The rows come from 4 hidden closed curves, with some noise, and rows from the same curve form a group. Each curve winds through 8 dimensions. The rows are also pushed far along 5 directions, which tell nothing about the answers.
Known rows, each followed by its group:
[ 17  23 -12   5   4 -25  15  -6 -28  38  -6   0  -6 -12  30 -11 -10  24
  -2] => V
[ 22 -23   7  25 -14   2  -3 -10  29  32 -17 -10 -15 -19 -18  17  -9 -10
   8] => V
[ 12 -44   8  23 -20   8   2 -55  25  17 -15 -18  -2 -22 -22  54  -8 -11
  42] => M
[ 12  12   3   5 -13 -31  -4 -51 -21  -1  23 -18 -16 -21  22   5  11  13
  16] => M
[  2   5  11  -1  -7  -6 -13 -23   0   2  10   4  -2  -9  11  22  10  -2
  27] => G
[-10 -25 -19   8   3  12   1 -13 -27  19 -18  14  19  31 -16  16  -9 -21
   1] => M
[ -5  17 -19  18  -1 -19   3   9 -16  -8  -5  26   9  -4 -10   1  22  -8
   9] => H
[  9  -2 -13   1  -5  -1  12  -2  -4 -16 -12 -14  -5   3  10   4  -5  16
  12] => G
[ -4 -24  -2   4  12  42   5  11  17  14 -18  10   5  28 -20  14 -14 -22
  -4] => M
[-18   4  -9  -8   1   0  21  11 -23  -2 -12  15  11  -1   0  -8  -2  10
   3] => V
[-15   2 -15  10  -6 -11  -7 -33 -20 -23  26  23   8  11   1   4  18   1
  18] => G
[  0 -17   3   5 -32 -17 -14 -23  35 -11  15  13  -2 -33 -13  38  12 -14
  41] => H
[ -6  -5  -2   3   1 -20  -5  30  29   2   5  15  -1 -24  -3   1   9   4
   0] => H
[ -7 -13   0  -9   3  12   5  -4  -2  -4 -13  -5  11   9 -17   1 -18   1
   2] => V
[ 20  12  25 -30 -12   3 -15   0 -21   5   4  -5 -20  12  11   9  12  -8
  -2] => G
[ -5  -2  -8  -4  -4  -5  12 -10   4  -3  16  12  -5  -7  -1  -7 -12   6
   6] => G
[-20  -9  -9   2  12 -14  -5   4   1  -6   1  -8  15  -2  15  -7  -5   4
  -7] => M
[-33  13  28  -3  24 -15   5  -1  18 -42  34  17   0 -37 -10  -5  31   3
  12] => H
[ 17  17 -14  -7 -22  -4  -6 -24 -35  32   0 -11  14  16   7  12  -5 -12
  -8] => H
[  4  18  19 -10  -3  -5  11   5 -15 -14   0  -3 -19 -17  -1 -17  11  13
  -2] => V
[  7   7 -10   2   1   3   0  -3  17  13   3 -14  -4  -1  31   4  -9  -1
  -2] => M
[ -6   3 -11  15 -15 -19   0  -6  -7  -4   6  20   5 -14 -10   3  12  -2
  12] => M
[ -8  -2 -13  -3   7   4  19  23  13  -8 -14  -1  -2  -5  10  -8 -13   8
   0] => G
[-24  -9   2  -6  11  29  -9  22  25 -22   2  18   2  20 -16  -5   1 -34
  -4] => M
[  3  20  17 -18   2   3 -20  15 -10 -37  23   1   2  19 -13 -12  23  -8
 -19] => H
[ 10  -3   9  16  -2 -12   1  14  20   2   4   1  10 -24 -28  -6   4  13
 -13] => H
[ 17   5   6 -20 -21  11  -1   4 -33   7 -20  -9 -13  20   0  12   8 -14
  -3] => V
[  8 -10  -6  12  -8   6 -16  -8  -6  -4  -6 -11  24  18 -26   5  -3 -12
 -11] => H
[ 17  -2  13 -10 -18  16 -15 -13   0 -12  14  12 -35  18  -6  -3  11 -15
  10] => V
[ -5   4  20 -12  12 -25  28  35  22 -18  20   0  -9 -46  17 -23   5  55
 -18] => G
[  7  13  13 -15 -10  10 -10  -8 -11  -1  10  -4  -2  14  -3  13  12 -23
  -7] => H
[-20  23 -11  -9   7  -2   2   5  -6 -32  26  31  -2   8  10 -13  14  -6
  11] => G
[-11  11  16 -29 -11  -5  -4 -20 -11 -23  15 -19 -28  -9  33 -18  -1   3
  11] => G
[ 15  -1 -16   4  -2   9   0 -31  -9  -1  -5 -13   5  18 -14  17 -12 -17
  10] => V
[  5  10  -7  12  -7 -33  18   5 -20  31 -13 -17   1 -34  18 -24  -7  33
 -17] => H
[-14 -20 -18   5  -5  -2 -15 -25 -11 -16  -1 -10  14  20 -13   2   0 -18
   0] => V
[-6  3 -9  5  1  5 10 31 12 -1  0 20 10 -1  5  4  2  6 -1] => H
[ 11  -7  11   3 -13   6  -3 -11   7  16  15  -3 -19  -3  25  12   8   5
   1] => G
[ -7  -5   4  14  -5  -9 -15  -8  12 -41  20  15  -4  -5 -17   6  26  -8
  17] => M
[  4  -6  32 -12   6   1   2  19  27   7  -1 -14 -14 -23  -8  -5  -2   1
 -19] => G
[ -7  -7   5  -6  -9  -4   4 -24 -25   9   2   8   0   1  -6   8   2  -9
   7] => M
[ -1  15  21 -25   6  -6   5   6 -23  -5  11  -1  -8   1  16   7  21   3
 -10] => M
[  1  11 -17   2 -10  10   0  -2   6   0  13  17   9   8   2   7  -1  -9
   9] => H
[-11  14  -2 -25   6  10   7  12  -5  -9   6  -1 -13  13  26 -32 -17   2
 -12] => G
[ -3  -4  15 -17 -16   8  -2 -12  -1  -9  -4  -9  -8  -5 -16   9   7 -16
   8] => V
[  9  -9 -10 -12 -16  21   2  -5 -37   9 -10  16 -14  41  15   0  -7   2
   5] => M
[  8  32   8  -2  14   8  15  44 -13  12  -8   0  -1   6  10 -18  12   2
 -40] => H
[-12 -11 -14  -9  -3   8  -4 -11 -15   9  -8   0  19  19 -12   0 -11 -17
  -6] => V
[  8 -16   1  26 -13   2   7  -4   7  11 -16  -4   5 -13 -30   2  -7  -4
  -2] => H
[ -4  16 -19  -2  20   9  10  -3 -52  22 -12  17  17  42  -1  -5   0 -10
 -14] => H
[ -3  24   1 -23   5  10  15  26  14  -7  17  11 -18  -1  29 -26 -14   5
 -11] => G
[  9  -8   1  18  -3   1   6   2  20  17   1  12 -11 -16 -12  -2  -2   5
   1] => V
[-23   9   1 -14  -9 -26 -11 -25  -9 -42  26   8  -4 -11  -8 -10  12 -12
  18] => G
[-14  17 -31  27  10 -16  21  -7 -11 -23   3  17  21  -7 -14   3  16   4
  13] => V
[  7   8   5  11  32  10  10  47  -4  12 -17  -5   2  16   8 -31   0  19
 -45] => M
[ -6  -6 -10   5  -8   5  14  -1   3  14 -10   7 -11  -6  20  -1 -16   5
  16] => V
[ 26   5  -3  -4   5  39   6  27   6   8   4  15 -14  38  -9  -9  -4  -6
 -25] => V
[-22  -7 -14  39  18  -2   9  23  39 -19   0  28  23 -22 -29   2   7   1
  13] => M
[  2 -12  20 -22 -31  -4 -39 -45 -29 -53   9 -20 -21  21  -8  21  30 -29
  26] => M
[  3 -29  12   7   2  32 -34 -11  23 -29   8 -10  -7  37 -17   6   8 -25
  -2] => G

New rows. What belongs after each?
[ -8  -8 -23  22  -6 -22  -6 -19 -10   1 -17   1  -4  -8  -5   8   9 -16
  21] => H
[  5 -30  -9  -4  -3  22  -5  -2  -8  39 -28 -15   5  29  18   3 -37   3
  -7] => G
[ -3  -6 -23  41  15 -11   3   8   0   6  -9  17  24   1 -19  -1   4   4
  -6] => M
[-14 -12 -27  13  22  13   5  24  -4  -3   5  39  26  33 -19 -24 -10  15
 -20] => V
[ 19   7   9  -3 -14 -24   5 -22 -24   6  -3 -17  -2 -19  11  35  23  10
  17] => M
[  1  12  -6  21  18  -8   7  12  -5  16   3 -10   8  -6  21 -17   7  19
 -26] => G
[ 21 -11  -6  -2 -18  24  -1  -8  -8  41 -12   1 -15  24  20  28  -6 -14
   3] => G
[ -3 -11   8 -31  -1  37 -20  14  18 -39  10   2 -18  42  12 -14 -19 -12
   1] => G
[  1 -38  36  -6  -7  32  -9 -14  33 -26  11  -3 -33   4 -13   3  -1  -5
  12] => M
[ -9  16 -14  25  15 -20  14   5   1   1   6  12   7 -18  19  -3  11  12
   1] => M
[ 15  -4  -3  15   1  10  -6 -24  23   4   6 -15  -9   1   2   9  -5  -4
  10] => M
[ -9 -24  10  -3  21  50 -12  18  26 -10  12  12  -7  45   1 -18 -11  -3
 -21] => G
[  8   9  14  -1   0  -4 -14  10   5 -20  12  -5   7  -2 -18   3  19  -5
 -14] => H
[ 32  35  -4 -17 -19  -1  -4 -31 -44   4  13 -16 -38  23  56   8  17   0
  10] => M
[ 21 -13  16  14 -16 -11  -8  -5  13   3  -3 -15  -7 -20 -13  20  14  -2
   2] => M
[  7  -5  -3  -3 -11  11 -18  -7  22  -4  15  -6  11   9  -5   8 -11 -10
  -4] => H
[  3 -23 -14  18  -8 -25  -1 -15  -4 -17  -1  -2  16  -8 -15  16   4  16
  11] => G
[-17 -10 -12   2   5 -17  -8  -5  -7 -25  16  24  24   6 -31  -9   0  -1
   0] => G
[ 15  14  23 -21  -6   9  15  20  26   4  34   7 -37 -16  35 -10   3  20
 -15] => G
[  0 -14   0   5  -9   6  -3  -2 -13  -6 -22  -2   7  11 -32   9   4 -15
   5] => V
[ 13  13 -10   5  -1   5   4  -6 -14  -4   6  13  -5  15 -12  -2   8  -7
   0] => V
[  3  -6   9  -6 -16   3 -10 -31 -14  -2  -6  -3 -14  -1   2  31  16 -14
  34] => G
[  1  -8 -30  36  16  -8  -1 -27   1   9  -8   4  21   5 -17  13  -3   0
  17] => H
[ -7 -18  15   2 -17   3  -4 -33  11 -25   1 -11  -7 -18 -35  13   8 -16
  23] => V
[-20   7   3 -16   0   0 -25 -12   0 -40  26  27 -17  16   0  -9  16 -23
  23] => V
[-25 -25 -27   9   7   2   2 -21 -22  -9 -23  10  40  22 -40   5 -20  -8
  15] => V
[ 18  14  39 -25   0  10   0  23   8 -13  10  -7 -48  -5  25 -21   4  15
  -9] => V
[-22  27 -20  -6  20  -1   5  -4 -16 -46  16  10   3  22   9 -19  10 -11
   6] => V
[-25 -41 -24  17  11   6 -14   1   7 -36   6  33  37  35 -58   0  -3 -10
  -3] => G
[ 11   4   5  -8   0   0   0   7   1  10  -5  -9 -27   1  33 -11 -10   6
  -2] => V
[ 23   4  24  -3  -2  20  24   6  41  -7  11 -16 -32 -24  12   3  -6  18
  -1] => V
[ 23 -27  20   5  -9  28 -15 -10  28   5  -1 -20 -24   9 -13  -3 -10 -10
  -9] => M
[-15   7   3  -3 -24 -12   2 -27   4 -14  20   3   7 -27   6  20  10  -8
  27] => H
[ -5  -2  35  -7   4  -7  -6  13  37  10  19 -11 -13 -36  36  -2   0  20
  -6] => G
[  8 -26  34 -15 -13  13 -17   3  30 -22  17   7 -22  -1 -27  -1   3   0
   3] => H
[ -3 -12 -10   6 -14  -3   3  -4  14   4  -6   1  10 -17   0   9 -11  11
  19] => M
[  1  19  -4 -31  -7   9 -11 -14 -53   3  12  13   7  42   6   3   8 -15
  -6] => H
[ 41   2  29 -31 -20  28 -18  -3 -15  15   0 -29 -23  33  19  29   7 -16
 -16] => H
[ -1  -3 -24  30  14 -26   4 -11   3  13 -14 -14  12 -17  10  -2  -3  16
   4] => H
[ 16   0  12  -7  -2  19   8  13  -9   6 -16  -4 -16  12 -11 -12  -4   1
 -12] => V
[  1  13 -11  18   0   5  15  -6  -2 -13   4  10   2  -2   7   5   5   9
  17] => H
[ -4 -11  17   8  17   1   4  31  25 -12  -6   2  -9 -12 -10 -22  -3  14
 -12] => V
[ 22  33   7 -25 -11 -13  -5  26 -24  -7  10   7 -26   7  32  -2  27   8
  -8] => H
[  8  17  38 -45 -11  -7   4  22   0   6  25   2 -26 -20  33  -6  10  21
 -13] => H
[  9  17  23 -17  -1 -16  -3   8 -10  11   4  -4  -9 -17  12   1  12   8
  -7] => G
[  5  -9  23   1   3  -1  -9 -14  34 -16  29 -11 -19 -15   4  -4   4   5
  -1] => M
[-19  18 -20  18  17 -29   5 -13 -17 -53  20   8  18  -8  -4 -19  19  29
  12] => G
[  4  -5   9  -5   0  18  12  -9  -2  14  -6  -2 -12   3   6  16  -2  -5
   7] => M
[ 31  -7  19   0 -22  14  -9  -3  43  22  10 -22 -34 -12  19  12  -8 -12
  -5] => M
[ 14   4 -23  17  14  -3   8  27   5  46 -17 -10   9   5  19 -25 -24  19
 -33] => H
[ 19  10 -16 -15 -38 -31   3 -56 -82  -6   9  -7 -20  13  26  14  26  13
  19] => G
[ -9 -38  19 -14   6  35 -20   6  24  -7  -3  -5  -7  27   2  -1 -18  -5
   0] => G
[-20 -13 -21  19  -7 -20 -11 -28   6  -4   2  -2  20 -12  -5  12  -2 -18
  16] => M
[ 13  -5  -3  -8   2   4   6  24  -5  -2  -6  -4   2  13  13   5  -2  22
 -15] => V
[ -1   2  -1  31  17 -14  15  29  31 -13   6  19  20 -30 -21   0   9  27
   1] => H
[-5 -9 13 -7  1 13  4  5 -2  8 -3 -4 15  5 -1 14 -5 -3 -8] => H
[  6 -20  11 -29  12  32   0  57   9   4 -16   1  -8  35  11 -16 -22  12
 -38] => G
[  2 -16   5   3 -15  22  -3 -32   1   0  -8  -7 -17   8 -14   1  -7 -12
  18] => M
